All groups share one centre, and each spreads out both ways along 5 directions, with some noise.
In the rows, zero is written as 128.
Some rows, each with its group after it:
[120 123 129 125 131 122 147 130 120 145 142 120 125 140]
K_417
[117 122 141 114 131 140 115 131 129 108 137 122 140 122]
K_417
[155 145 128 110 112 148 153 127 135 136 125 129 149 117]
K_202
[174 152  91 103 107 123 159 154 148 188 117 188 158 113]
K_348
[134 138 140 150 102 140  58 100  85  78 135 146 169 118]
K_748
[116 133 145 147 137 130 134 129 107 107 128 101 117 138]
K_348
[133 113 124 132 110 124 161 146 107 148 134 134 117 157]
K_739
[113 115 139 120 130 136 140 157 115 125 134 124 132 141]
K_417
[125 140 113 129 138 101 139 142 133 156 132 134 114 127]
K_202
[130 148 131 127 129 130 127 134 121 125 131 126 144 116]
K_176
[129 144 125 101 136 122 123 123 164 127 134 129 132  99]
K_176
[108 117 139 108 128 119 149 178 112 118 147 122 117 136]
K_739
[140 110 116 133 101 114 139  95 117 150 146 133 114 156]
K_153
[127 112 131 125 129 143 175 188 105 158 122 135 131 159]
K_748
[118 121 138 105 103 120 118 166 110  85 144 133 122 126]
K_739
[129 103 135 133 130 145 158  67 148 150 131  86 112 154]
K_153
[120 137 138 109 136 136 144 149 130 126 136 118 139 119]
K_202
[136  97 128 132  99 137 112  54 128 127 146 119 127 151]
K_176
[140  97 128 129 102 158 149 174  87 152 126 163 158 168]
K_348
[126 137 133 131 124 120 116 127 111 119 140 128 137 124]
K_748
[157 157 112 119 112 122 153 185 120 141 112 164 135 117]
K_739
[143 105 117 104 125 142 196 137 155 187 122 125 115 154]
K_748
[151 165 133 121 163 171 158 120 173 149  90 103 151  95]
K_153
[127 132 139 140 127 143 113 122 113 103 123 121 141 126]
K_348
[147 145 131 130 118 147 106 118 119 123 122 147 169 113]
K_417
[168 146 122 112 105 159 193 162 123 159 114 138 150 135]
K_202
[136 149 135 130 124 148  90  98 117 114 133 137 180 107]
K_417
[142 120 130 110 110 137 144  73 147 132 147 106 127 131]
K_202
[122 135 134 124 140 137 135 147 121 139 128 125 147 125]
K_739
[127 121 136 122 121 139 128 141 122 119 129 133 137 132]
K_417
[148 115 102 160 105 109 107  89 112 154 121 162 122 152]
K_202
[131 114 133 120 116 148 120 143 127 107 120 140 135 129]
K_417
[137 140 134 126 126 150 118 161 113 119 117 148 162 117]
K_739
[142 150 115 129 125 114 141 108 137 147 133 128 125 119]
K_176
[133 117 128 119 113 133 112  85 143 123 140 125 136 125]
K_176
[118 163 115 107 153  80 160 138 151 152 147 113 100 100]
K_748
[168 132 103 159  96 132 145 147  97 173 103 179 141 152]
K_202
[130 145 162 134 171 215 156 196 124 127  69 110 183 119]
K_153
[118 129 139 110 118 136 120 173 110  94 136 135 140 119]
K_739
[112  96 142 130 119 135 121  94 116 115 151 105 125 153]
K_348
[140 119 130 108 122 158 130 117 150 131 121 132 150 122]
K_748
[105  90 140 121 100 119  91 104  96  97 172 128 133 149]
K_153
[101 129 154 113 155 155 126 166 124 107 129 110 154 117]
K_153
[120 102 122 122  88  95  97 114  98 112 172 152 124 145]
K_153
[136 125 127 118 116 142 123 129 123 133 133 143 152 129]
K_348
[144 135 126 128 114 141 121 130 117 130 123 146 152 125]
K_748
[144 134 126 132 110 131 124  98 125 132 132 132 139 130]
K_176
[141  92 120  64 122 174 137 222 176 142  92 190 154 116]
K_176
[132 133 121  84 128 130 112 123 162 139 147 149 165  96]
K_348

New rows. What belongs after each?
[138 110 128 117 114 146 120  81 146 130 135 124 138 132]
K_748
[138 130 117 120 115 114 139 125 125 142 138 137 125 131]
K_153
[131  77 113 108  96 118 139  53 145 165 168 124 116 160]
K_348
[129 108 128 124 101 115 176 190  91 141 137 139 101 166]
K_739
[136 116 128 113 122 142 127  97 151 133 134 124 138 128]
K_748
[126 131 141 134 142 163 109 128 118 127 118 130 175 123]
K_739
[162  98 125 133  92 175 132 107 120 146 111 151 155 156]
K_748
[119 132 131 138 133 118 156 149  99 144 141 115 124 145]
K_176
[147 129 123 117 108 143 110 106 132 130 128 150 158 117]
K_348
[106 104 146 142 115 129  97 100  93  98 156 109 132 151]
K_748
[121 106 127 103 127 125 132 105 155 132 143 122 117 128]
K_176
[122 106 141 125 118 150 119 141 115 109 129 130 141 142]
K_417
[127 124 123 134 126 102 152  82 129 152 155 103 102 145]
K_176
[141 137 104 110 128  96 178 143 158 163 127 129  87 125]
K_417
[132 138 114 113 133 106 164 135 147 154 136 125 106 126]
K_417
[149 142 114 138 121 122 152 112 116 166 134 138 143 136]
K_417
[136 128 123 123 122 132 156 177 124 138 114 143 124 133]
K_417
[122 129 134 108 142 137 148 156 138 137 131 124 136 123]
K_748
[131 142 117 137 132 116 120 155 117 144 117 152 137 120]
K_202
[155 111 144 111  90 181 159 107 116 125 132 115 156 151]
K_202
[173 158 124 109 101 164 142 117 143 130 115 141 165 103]
K_202
[102  69 146  99 113 152 111 122 114 122 167 126 159 157]
K_348
[144 143 129 125 117 140 136 195 103 122 113 159 151 123]
K_739
[155 158 127 147 115 155 113 156 103 117  97 156 163 115]
K_348
[111 150 138 127 150 113 148 159 114 133 145 111 131 123]
K_176
[140 160 123 110 118 125  82 118 143 101 133 155 163  78]
K_153
[117 102 139 116 127 144 151 136 125 138 136 112 130 152]
K_748
[103 135 145 154 146 105 172 144  75 143 155  89 113 161]
K_176
[136 148 135 104 131 162  98 178 134 104 109 160 179  91]
K_176
[128 113 130 132 125 134 157 129 120 148 133 119 123 155]
K_153
[149 118  99 120 112  92 177  91 160 172 136 122  72 146]
K_417
[121 121 136 103 125 141 113 149 147  94 124 129 128 111]
K_417
[144 142 133 129 120 160 111 141 119 119 111 150 167 115]
K_153
[151 141 114 115 120 128 139 140 147 149 115 155 138 116]
K_176
[124  99 132  98 111 143  97  88 145 120 161 134 159 126]
K_348
[150 151 124 122 110 136  94 126 128 112 124 158 163 102]
K_153
[124 115 132 128 132 140 145 120 125 138 131 112 129 143]
K_153
[129 168 149 143 136 160 114 212  75 103 107 151 191 111]
K_176
[142 145 141 151 120 164 108 159  90 100 100 145 164 127]
K_348
[147 109 119 137  96 123 120  39 131 136 146 118 121 145]
K_176
[144 171 130 106 136 153 105 190 134 109 101 167 183  77]
K_176
[164 151 121 146 101 156 104 109  99 136 117 164 190 123]
K_417
[118  93 137 119 112 136 106  64 137 110 152 106 126 142]
K_176
[101  98 149 113 134 148 143 205 111 101 122 125 119 144]
K_417
[119 124 153 131 142 175  57  60 140  92 132 114 193 106]
K_739
[143 135 122 120 118 137 126 124 131 135 129 143 146 122]
K_348
[147 126 131 124 110 148 132 119 120 131 124 138 146 132]
K_202
[126 120 124 115 124 118 137 101 146 134 143 115 112 127]
K_417
[117 144 137 142 142 126 142 120  89 163 155 114 165 143]
K_417
[123 136 129 120 142 129 117  86 152 137 139 112 141 110]
K_739
[139 153 127 137 118 126 102 130 112 113 127 144 155 109]
K_748
[133 104 137 143 107 146 123 115 101 121 130 128 140 155]
K_348
[134 139 133 138 123 138 118 113 121 113 122 122 137 122]
K_348
[116 133 136 133 134 121 149 148 105 138 140 115 129 141]
K_176
[157 162 116 134 112 129 107 127 123 129 117 158 155 104]
K_748
[130 125 132 136 116 129 124  96 115 127 140 120 134 137]
K_176
[141 155 125 117 118 135  97 137 129 113 127 155 162  98]
K_153
[132 149 128 119 136 125 132 143 134 127 126 131 137 110]
K_348
[130 123 141 129 127 157 117 109 127 116 123 117 153 127]
K_153
[121  94 140 131 117 150 114  57 133 118 145  97 129 147]
K_153
[100 119 152 104 142 144 113 172 134  88 132 118 138 114]
K_417
[135 133 121 129 123 121 122 122 127 138 128 139 132 125]
K_202
[100  97 145 117 134 135 141 150 115 126 147 112 123 151]
K_176
[149 133 134 131 123 173 104  59 156 115 109 113 160 112]
K_153
[139 132 129 124 123 143 140 170 116 133 114 148 143 130]
K_417
[141 149 113 122 136 115 175 159 135 168 119 133 120 124]
K_153
[ 99 134 146  94 151 124 143 143 145 114 152  95 130 108]
K_202
[137 128 126 113 118 137 137 156 123 146 129 151 152 130]
K_348
[121 158 128 126 152 128 127 218 109 130 111 157 152 106]
K_202
[127 130 131 116 124 134 115 125 137 110 132 128 134 115]
K_417
[158 164 112 113 126 126 127 119 158 140 116 147 147  90]
K_748
[129 118 127 126 127 130 166 154 117 155 130 127 124 151]
K_748
[170 146 113 122 105 154 121 149 131 140  98 180 166 114]
K_176
[108  88 135 112 102  99 169 172  96 117 162 116  77 170]
K_739
[135 159 133 137 133 130 110 104 133 104 118 115 132 102]
K_348
[132 149 127  98 138 129 130 163 144 135 132 152 157 101]
K_348
[130 124 135 133 135 156  94  62 142 126 132 117 166 119]
K_739
[146 126 138 155 105 159 103 110  96 104 111 138 157 140]
K_348
